The groups are shells around one centre, one inside the other: the same stretched ball of 4 dimensions in 8 sizes.
Known rows, each followed by its group:
[ 17 -37 -72 -21  26  24 -10  -2  27  35  -6 -10  31   6  50  74   8 -54
  10 -19] : z506
[-62 -49 -31   4  63  -4   4 -13  77  23 -26  15  42   6  44  71  50 -60
  62 -60] : z39
[ 64 -25 -64 -52 -35  42 -27  -9 -11   7 -22 -28  22  -1  46  88 -11 -33
   7  -4] : z812
[  6 -29 -42   1  20   7 -11 -13  47  33 -10  -8  41  -2  39  71  16 -50
  13 -26] : z812
[-19 -19 -33   4  43   2  -6 -12  55  17 -28  -5  36  -5  27  80  31 -34
  27 -41] : z580
[ 10 -20  -9  10  -9  -3 -18 -27  53  21 -19 -14  49 -12  27  73  18 -40
  18 -29] : z685
[ 66 -33 -37 -40 -64  30 -32 -22   2  12 -16 -28  37  -5  47  80 -11 -45
  11  -4] : z506
[ 32  -6 -55 -15  17  21 -16  -6  21  16 -22 -22  27  -7  28  86   5 -22
  -3 -17] : z812
[-28 -32 -27 -15  27   9  -8 -15  49   2 -39  -1  34  -1  35  83  37 -38
  53 -50] : z866
[ 78 -14 -32 -21 -60  22 -33 -23   7  19 -11 -34  40 -13  34  79 -17 -34
 -13   3] : z506
[ 64 -15 -60 -42 -27  38 -26  -9  -6   8 -22 -30  24  -5  38  89 -10 -26
  -2  -4] : z580
[-32 -25 -33 -13  44  10  -6 -10  49   0 -43  -1  29  -2  30  87  38 -30
  50 -52] : z580
[  3  -6 -13 -13   1  10 -19 -21  35 -11 -47 -17  32 -13  17  92  25 -13
  34 -39] : z685
[ 45 -11 -69 -33   7  34 -19  -2   4  13 -22 -25  20  -3  35  89  -3 -24
  -3 -11] : z230
[  9 -40 -76 -39  27  33 -10   1  18  18 -21  -8  22   9  52  82  13 -47
  28 -26] : z840
[ 11 -22 -63 -14  35  19  -9  -3  31  25 -16 -12  29   1  38  80  13 -38
   9 -24] : z840
[ 11  -5 -22 -16   2  14 -19 -18  29  -8 -44 -19  29 -13  19  93  20 -13
  27 -34] : z866
[ 36 -33 -53 -50 -23  36 -23 -11   2   0 -30 -19  24   1  46  88   4 -37
  29 -20] : z39
[ 19 -20 -53 -40   6  32 -17  -7  10  -5 -39 -17  20  -2  35  94  13 -23
  29 -29] : z230
[ 37  -3 -34 -37 -19  29 -25 -15   5 -16 -46 -27  22 -11  23  99   7  -7
  21 -24] : z506
[ 10   2 -47 -34  26  28 -16  -5  13 -19 -54 -20  14  -8  18 104  20   1
  27 -36] : z840
[-20 -45 -25 -14  10   7 -10 -19  51  13 -27   0  41   1  44  75  31 -54
  52 -44] : z866
[ 19  14 -39 -26  19  25 -19  -8  12 -20 -55 -25  15 -14  10 105  17   9
  17 -32] : z840
[ 26 -53 -57 -29 -13  24 -16 -12  25  34  -4 -10  39   7  60  69   4 -68
  23 -16] : z580
[ -1   3 -42 -26  34  23 -13  -6  21 -18 -55 -17  16  -9  16 103  26   1
  30 -41] : z685
[ 64   0 -34 -20 -34  23 -29 -18   8   8 -24 -34  32 -15  23  88  -8 -17
 -10  -6] : z685
[-42 -13 -13  15  52  -8  -4 -17  71   7 -40   0  39  -9  18  82  45 -26
  42 -56] : z230
[ 79   4 -64 -48 -28  44 -30  -5 -21  -4 -31 -39  15 -10  27  99 -16  -5
 -13   0] : z39
[-25 -64 -26   5  12  -4  -6 -22  70  43  -3   8  55   6  57  57  30 -83
  46 -39] : z39
[ 19 -17 -45  -6  16  13 -14 -11  35  23 -17 -16  35  -6  32  79  11 -35
   6 -22] : z866
[ 61 -23 -46 -43 -44  34 -29 -16  -2   6 -23 -28  29  -5  41  86  -8 -33
   9  -7] : z812
[ 73 -21 -71 -45 -29  41 -27  -6 -11  17 -13 -31  24  -2  44  86 -17 -33
  -9   3] : z230

New rows, each followed by its group:
[ 38   4 -49 -34   3  31 -22  -7   3 -10 -43 -28  17 -11  20 100   5  -2
   8 -21] : z230
[-35 -40 -27  13  41  -6  -3 -17  72  32 -16   5  47   0  40  67  36 -59
  39 -45] : z685
[-42 -21 -16   8  47  -5  -4 -17  67   6 -39   1  38  -6  24  82  44 -32
  48 -55] : z580
[-44 -20 -20  -8  47   4  -5 -14  56  -9 -51   0  30  -5  23  90  47 -24
  59 -60] : z685
[-54   6 -11  16  74  -8  -2 -13  70 -10 -57  -2  30 -14   3  94  53  -3
  45 -65] : z506
[-53 -30 -34   2  67   0   1 -10  67  11 -36   7  34   1  31  80  47 -39
  52 -58] : z812
[ 33  -6  -8   4 -26   2 -24 -28  39  13 -24 -23  45 -17  20  80   8 -26
   6 -20] : z506
[ 39  13 -27 -19  -9  20 -25 -16  13 -12 -45 -31  24 -18  10  99   7   3
   5 -22] : z840
[-56 -20 -26   5  70  -2   1 -11  68   3 -44   5  32  -4  23  85  50 -29
  53 -62] : z812
[-37 -32 -42 -24  48  16  -4  -7  43  -4 -45   2  25   3  36  89  41 -33
  59 -54] : z39
[ 12   4 -47 -18  34  20 -14  -5  23  -4 -42 -20  20 -10  17  97  18  -5
  13 -31] : z866
[-32  -9 -36 -12  56  11  -5  -7  45  -9 -51  -5  23  -6  20  94  40 -14
  44 -53] : z230
[ 31 -40 -20 -16 -42  11 -24 -27  33  22 -12 -15  48  -4  46  71   6 -57
  24 -19] : z685
[ 60 -22 -68 -24 -11  29 -21  -7   9  34  -2 -25  32  -2  44  76 -12 -43
 -16   1] : z506
[-40 -24 -14  19  46 -11  -4 -20  75  18 -29   2  45  -7  25  75  42 -40
  40 -52] : z812
[ 73 -25 -62 -48 -43  41 -29 -10 -11  13 -16 -30  26  -2  46  85 -16 -37
  -1   1] : z230
[-18 -19 -25 -21  21  14 -12 -15  38 -12 -50  -7  28  -6  26  92  34 -22
  51 -49] : z840
[ -3 -15  -7  -1   0   1 -17 -25  49   2 -37 -12  41 -12  23  83  27 -28
  34 -40] : z230
[ 45 -21 -22 -23 -46  18 -28 -25  18   7 -25 -25  39 -10  34  82   1 -34
  16 -15] : z840
[ 17  -7 -25   9   9   2 -16 -19  45  21 -20 -18  41 -13  22  79  14 -28
   4 -25] : z840
[ 43 -25 -65 -28  -2  29 -19  -6  12  24 -12 -21  29   0  44  80  -3 -40
   0  -9] : z580
[ 79  -5 -63 -31 -27  34 -28  -8  -6  19 -12 -36  26  -8  34  86 -19 -23
 -23   6] : z39
[-42 -36 -25 -12  37   6  -5 -15  56   1 -41   4  34   0  36  83  43 -41
  62 -56] : z685
[-41 -38 -21  -6  34   1  -5 -17  62   7 -36   5  39   0  37  78  43 -46
  59 -55] : z230
[-19 -24  -9  17  20 -10 -10 -24  69  22 -22  -4  49  -9  27  72  32 -44
  31 -42] : z812
[  6   3 -27 -21  15  18 -17 -13  25 -18 -54 -20  22 -13  14 100  24  -1
  30 -39] : z685
[ 56 -18 -52 -18 -18  23 -23 -12  15  28  -8 -26  35  -6  38  78  -8 -38
 -11  -4] : z812
[ 18   2 -44  -6  27  14 -14  -8  30  10 -30 -20  27 -11  19  89  13 -13
   3 -25] : z812
[ 52 -42 -50 -18 -32  20 -22 -17  23  42   6 -19  45   1  54  65  -8 -65
  -2  -2] : z685
[ 28 -53 -34 -27 -37  19 -21 -22  29  25  -9 -11  45   2  56  69   6 -66
  30 -19] : z812
[-30 -41 -51  -2  54   5  -1  -7  59  31 -16   4  37   5  45  71  32 -56
  35 -42] : z39
[ 19  -4 -16  -3  -5   7 -20 -21  37   5 -33 -20  37 -15  19  86  15 -19
  15 -28] : z866
[ 41 -55 -57 -38 -33  29 -21 -14  14  31  -3 -14  39   7  63  70  -3 -69
  20 -10] : z230
[  7 -36 -20   7  -7  -2 -15 -24  55  34  -8  -8  52  -5  40  66  16 -58
  20 -27] : z812
[ 43 -51 -54 -41 -35  31 -22 -15  11  24  -8 -16  36   5  60  73  -3 -62
  22 -11] : z230
[ 22 -59 -42 -36 -33  24 -20 -19  24  22 -12  -9  41   7  61  71   8 -69
  39 -21] : z39
[-14  -9 -44  -9  50  12  -7  -6  41   4 -39  -9  25  -5  23  90  29 -18
  27 -42] : z580
[-14 -13 -35   8  46   2  -6 -11  54  19 -26  -7  35  -7  24  80  28 -30
  19 -38] : z685
[ 58 -15 -45 -35 -35  30 -28 -15   2   6 -24 -29  29  -8  35  87  -6 -27
   4  -8] : z580
[ 15 -11 -20   2   0   4 -18 -21  43  14 -26 -17  40 -12  23  81  16 -29
  14 -27] : z580
[-22 -41 -10 -10  -1   3 -13 -25  55   6 -34  -1  44  -3  39  76  34 -50
  58 -47] : z506
[ -3  -5 -49 -12  46  16  -9  -4  33   5 -37 -13  23  -6  22  91  23 -16
  19 -36] : z866
[ 55   0 -64 -27   3  31 -21  -4   2  12 -23 -30  21  -8  27  91  -6 -15
 -14  -7] : z840
[ 48   5 -22 -13 -26  16 -27 -21  17   0 -33 -31  33 -18  16  91   1 -10
   0 -16] : z840
[-18 -57 -47 -17  21  12  -6 -12  49  30 -13   4  41   9  56  68  26 -69
  45 -38] : z230
